The rows of a group lie close to one hidden flat surface of 12 dimensions, which may be shifted away from zero. Surfaces can cross.
Known rows, each followed by its group:
[ -1   9  19 -28  10  15  10   6   3   7  -4 -13   3 -28 -35 -14  17]	Q_278
[ 14   4  17  -6 -14  -8 -15 -10  10  13   5   8 -11 -31  -6 -43  34]	Q_278
[ 20   9 -15  27 -24  -3 -17   6 -36   8  11  -3   4  -7   4   7 -16]	Q_364
[ 24   7  -6  19  -4   5 -11  18 -15   5  10  -6  -9   9  25  -7 -16]	Q_220
[  0   5   8 -13   3 -23   9  26  10  -7  15   7   3  -3  -9   4  15]	Q_108
[ 2  7  8 -1 -1 26 -9  6 -7  3 -9  4 28  9 -6  1  3]	Q_220
[ 13   9   8   3   2   6   2   5  -6  -5  14 -12   8  11  32 -19  -7]	Q_108
[-11  -3 -15 -11 -11  17   2   6   0   0  12  39  -4   5 -13  11   6]	Q_278
[  6  17 -12  14   9  -4  -1   9  18 -17  -7  -7  15   4   1   5 -12]	Q_108
[ 21  21 -13  24  -2 -15  14   6  35 -12 -10 -17  18  -3  -8   3  -3]	Q_108
[ 13  -1  12   6 -12  -2  -5   3   8   9   4  -8  11  -3  10 -14   4]	Q_364
[ -3   9   5   0 -19  -6  -3  17   8  -7  26 -28  18   8 -21 -11 -10]	Q_364
[  0   3   0  -3  -2  13  -2 -10 -12   3 -21  25  11  -4   6   0   5]	Q_220
[ -3   4 -11  23  -6   2 -17   2  -3  -3 -17 -21 -12  -7  -3  16 -10]	Q_364
[-16  -3  11  -8  -3  -9 -26  -4  19  -7   8  -6   5 -30   4   1  -6]	Q_108
[ -4 -13   2   2  -4   2  17 -11  19  13 -21 -11 -19 -13 -13  14  23]	Q_220
[ -3   9  26 -13  -9  17   2   5  38  -7  -4 -21   3 -19  30 -34  13]	Q_278
[ 19 -28  -5  11  -9   7  23  -4  -1  16   0  -9   9  31  23  14  -4]	Q_220
[ -4   2  -9   5 -35  14  19   2   4   2  -5 -12  -4 -13 -13  12  14]	Q_364
[  2  -9   7   3 -14  -5  -1  -6   2   7  -8  -5  11  -5   8   5  -2]	Q_220
[-29 -20  -5 -13 -27  24  10  12  21   2   1  12 -12  12  -4  21  11]	Q_278
[  2 -14   5  -2   5  -6  -1  -8  36   3  28 -30 -12 -36  -5  11  21]	Q_278
[ 20  -9   1   4 -21  24   5   0   4  12  22  -2   3   1  31 -11  20]	Q_278
[  6 -22  12   7  25  10 -23  -7  29  17  -4  11   1 -13  11  24  20]	Q_364
[  9 -12  26   1 -19 -14  -6   4   5  15  27 -26   5  -8  18 -15   3]	Q_220
[ -1  -5  -4   6  12 -24 -24   2   6 -11 -24  -1  14  16   3  -9 -36]	Q_364
[  7 -10   0  -1 -21   2  19  19  20   8  20  -3  20  13 -14  22  10]	Q_108
[-29 -20  22 -18 -13   2  -9   8   1   4   4   1 -23   1  28  -1   1]	Q_220
[ 13  -8   5   0   1  -2  -1   9 -19   5 -13 -18   6  -9   3   2   5]	Q_108
[ -9  10  11 -11  20 -24 -46  11  25 -15  14 -10  14 -33 -26 -17 -10]	Q_278
[  9  16  -7   0  16  11   0  15  16  -2 -16  26  -8  14  -7 -12  -2]	Q_220
[  1  -2  -2  -5 -16 -12  12  -8  20   2  -9  22  11   5  -2  -9 -10]	Q_108
[-26 -17   6 -21 -48 -11   0  21  26   6   3   8   3 -27 -23  17  -1]	Q_278
[ -3  21  12  -1  -8  -8  11  -8  17  -7  34   1 -22   3  22 -33   4]	Q_364
[ 10   0   4 -12  15 -14  23 -10  33   0  27  22   7   7  -6 -12  13]	Q_108
[ 13   4 -11   0   1  -1  34 -18  36  -4   6  28   3   6  10  -7  12]	Q_364
[  0  10   4  -4  -7 -22   3   4 -13   3 -13 -23 -18  -3 -38 -30 -16]	Q_278
[ 11   2  -5   3 -26  -9   6  22  -8  -2  -3   8  17   1  13   4  -8]	Q_108
[  2  -7 -11 -28  18  11  17  -8 -27 -11   4   0  20   2 -18  -7   7]	Q_364
[ -1   5 -12  -2   0  11   9  18  -9  -9   8 -27  10   5  -2  17 -35]	Q_278
[ 19  12  -5  10   6 -14   1   1  34  -1   6  10  24  11 -19  -8  -7]	Q_364
[  3 -23  -9   3  -7  28  23   1  -1  16 -12   3 -13  21  11  29  13]	Q_220
[-2 -2 -5 -5 -2 34  3 12  8  2 10 29 -2  5 28 19 10]	Q_220
[  2  -2  -2   3  -2  -4 -11 -12  15   4   6  -2  16 -13 -23   5  -9]	Q_108
[  5   9  -4  -9  14 -14  -6 -12   4   0  13  22 -13 -25 -22 -18  11]	Q_278
[-17  12 -10   4   3   3   7 -21  -1  -5   4   5 -28  10  -9  -6 -11]	Q_108
[  9  10  -5   5  -8   5   9  -5  -3   0   1 -17   1 -12 -12  -6  11]	Q_364
[-15 -14   0   8 -14  21  18   4  -2   8  15 -22 -35  29  25  16   1]	Q_220
[ 21  12  -8   4  -8  -3  13  -2 -11 -13   8 -50  24 -11  -6 -22  -5]	Q_364
[ 15   7 -22  13   1  -3   6   6   8  -5   8  14  20  -2 -12  25  -3]	Q_108
[ -3  -8  11  -9 -13   5  23   6  38   4  -7  16   6  25  18  -9   0]	Q_220
[-22   6  -5  -7  -9  12   9  -4   2 -16  10 -20 -16 -15   6   2   8]	Q_364
[ 10  31 -13  13 -14  27  -2  -2  -2  -3 -19  -4  -4 -36 -14  -3  14]	Q_278
[  5  25 -22  19   5  14  -2  -9 -24 -13   0   7 -14 -11  18   7  -5]	Q_108
[-24   6   8  -2 -19  15  11  -5   5  -1  11   1 -12  12  15   4   6]	Q_220
[ 19 -11   4   1  -1  -4   0 -10  24  -2  -1  -3   7 -10  37 -23   4]	Q_278

New rows, each followed by its group:
[-14 -13   3   7 -34  -5  25 -28   8   4  29   5  -2   0  38  18   6]	Q_220
[ 14 -20   7 -12  -6  -8   8   6  12  14   2 -10  14   5 -17 -12  -1]	Q_278
[-14  -1   2 -19  -4  -1 -29  19 -24  -6   0  27  17 -15  -7  11  -8]	Q_108
[ 15 -18   0   1 -17  23   6   8 -19  15 -20   8  11  17  33   4  -6]	Q_220
[-21  10  -5   2  -6  30 -13   2  40  -7   8   2 -17 -10 -17   7  33]	Q_278
[  2   9  10   1  18   0 -30  18   3 -11   6 -41  14  -1  -5 -17 -24]	Q_278
[ 17  21 -15  19 -12  -7   0   9  -8   3  -8  11  -9   3 -10  -8 -14]	Q_220
[ 17  13 -11  22   6  14  11 -25 -35  -1  25  -2  21  25  22   3 -11]	Q_220
[-13  -8 -12   1 -12   3   0  -6   7   4   7   8   1  -6 -24  23  -3]	Q_108
[  3   3  10  -3  21  17 -12   7  -4  -1  27  -3 -14   6  30  -8   3]	Q_220
[ 11 -16  -8  11 -13  14  14   9 -12  14  -8  -8 -15  25  16  12  -7]	Q_220
[-19 -15  -7   1 -13  27   4   9  46  -7  -8 -16  -2  13   5  19   8]	Q_278
[-13 -15  16 -13  -4 -23  -4 -21  -8   8  12   9   6 -11   2  -1   4]	Q_220
[ -8   1   1   6 -18   4  31 -22 -20   6   0   0 -38  27  35 -13  -2]	Q_220
[  4   8 -17  14 -12  -3  -8 -28  13   3  26  18   4 -28  -8   9  -7]	Q_108
[ -6 -12   1  -2  -5  -6  -2 -11   0   4  -2  -8  -3  -1  -3   0 -10]	Q_108
[ 35  15  -9  12 -30  -2  34   6  -4  10 -28  11  15  -9  -5  -8  17]	Q_108
[-21  -2  -7  -2 -21  14   3 -43  27   1  -1  29  -9 -16  13  -2 -12]	Q_108
[-37  11   0  18 -16  -1   0 -24   0 -18  -7 -31  19  22 -11  19 -22]	Q_220
[ 12  10 -11   7 -22 -11  -1   2  13   2  31  13   0 -17 -11  -5   3]	Q_278
[  3  24  13 -16  -1 -21   4  -7  28 -10   1  20  -5 -21   2 -51   0]	Q_278
[  9   5  -3 -13   3  -3  26  -4 -23   5  37   2 -22  -5   7  -9  -6]	Q_278
[  1   4 -15   8  -2   6  -3   3  -9   4  -8  28   2  15 -21  14  -5]	Q_364
[ 11   1 -10  19   4   0  -8   0   0   4   3 -13  -5  -7   0  14  -2]	Q_220
[  7  -2  -9  15 -21   4  10  -5   3   9 -10   4  -5  -8   9  14   4]	Q_220
[ -3  -2  16  -8 -21  -8  -8  11 -17  10 -13 -10  -2 -24  -9  -8   8]	Q_108
[-16  -4   2  -4  -8  17 -12  30   0 -11 -13 -11  11  -5   2  26   4]	Q_108
[  8 -16  18   6 -13 -20  -5   1 -18  15 -13 -41  15  22 -11 -16 -20]	Q_220
[  4  -7   9  -3  -2  43   9   3  -3  11   7 -19  11   7   9  10  18]	Q_108
[  5 -13 -19   4  -5   5  23 -18  -4  15  -5  11  -1  16 -33  16   0]	Q_108
[  3 -10  -9   7   4   3   9   2 -12   2  -8 -21  -8   6  -3  19   3]	Q_108
[  0 -10  -2  -9 -23   7  -5  12  10   8  -3  17  12   3 -19  -1   5]	Q_278
[  9 -12   0 -14  10  -2  24  21 -17   5 -26   7   6  23 -12   6  13]	Q_108
[ 20  -3   7   5  -8  17 -22  12 -25  27  23  33  12   8   5   6   7]	Q_364
[  4   7  -6   5  -4   8   2  -3  -3  -2  -4  -1   1 -17   5   8   5]	Q_108
[ -4  24 -10   0 -22  -2   2   9  11  -7   5  20  -3   2 -18 -17  -9]	Q_278
[  2  -3  17  -1  -1   3  -1  -8  -3  11  26  -9  -7 -12   9  -2  18]	Q_220
[ -5  10 -21   9 -19  -8   4   7  11  -9   7  24   4  -9  -8  23  -7]	Q_108
[  7   3  -9  -6  -6  -9  11   0  -6  12   5   9  -8  -8 -43  -4   3]	Q_278
[-13 -10  14  -8 -28 -23  -3  -6 -32  10 -16 -15 -31 -18   5 -24   0]	Q_364
[-31   9  10 -11  17  13 -23  -9  12 -15 -11  -8 -39 -25   9 -18  17]	Q_278
[ -8 -14   9 -13  15  12 -14  12  -8   5 -29   8 -12   5   5  -3   0]	Q_220
[ 21   5   7   2   8   3  -8  -4 -26  15  48 -29 -18 -23  -4 -14  17]	Q_278
[  7  13   0   1   1   4  -7   1  -3   0  -9  -8  -6  -9 -12 -24   1]	Q_278
[ -4  -5   6 -12 -12 -18  -4  -1   3   6   3   2 -13 -25 -12 -14   3]	Q_278
[ -1   9  14  -2   9 -17   0 -25 -18   7  31  -2 -10 -12  -9 -16  14]	Q_220
[  2  -1 -18 -10  13   7   5   3 -11  -3  -6  24   6   9 -16   7 -14]	Q_278
[  2 -13   6 -17 -13  -8  -2   6 -28   0  15 -17  16  -4  -4 -15  -6]	Q_364
[  7  -4 -13  22 -58  15  -3   4 -39  15   4   2  24  -4   7  34 -11]	Q_220
[  8  -3   4  -4  -5  -5  21  -8 -17  12  -1  16 -18  37  12 -30  -6]	Q_364
[-21 -19  29 -25   2 -21 -17   2  -1   4 -39 -17  -2  -5 -20 -26  -7]	Q_108
[  2 -10   8   8 -24 -15   3  -2 -13  12 -15 -18  -5  12   3 -10 -14]	Q_220
[-10  -2   4   7  -3  20  15 -17   0  -2 -34 -17  25  34  -1   5  -7]	Q_220
[ -9   3  24  -7 -28   1   1  17  24   7  20  -6  17  11  -6 -10   2]	Q_220
[ -9 -18  11  -6 -26  16   0 -24  -3  23  22  -6  -7 -11  -1  -2   2]	Q_108
[-11 -11 -11 -16 -21 -21  44  -7   9 -11  10 -13  -2  17 -14 -13  -7]	Q_364
[ 10 -10  -2  -2   2  -7  -5   1   5  -1  30  13  19  -4  18   9  -6]	Q_108
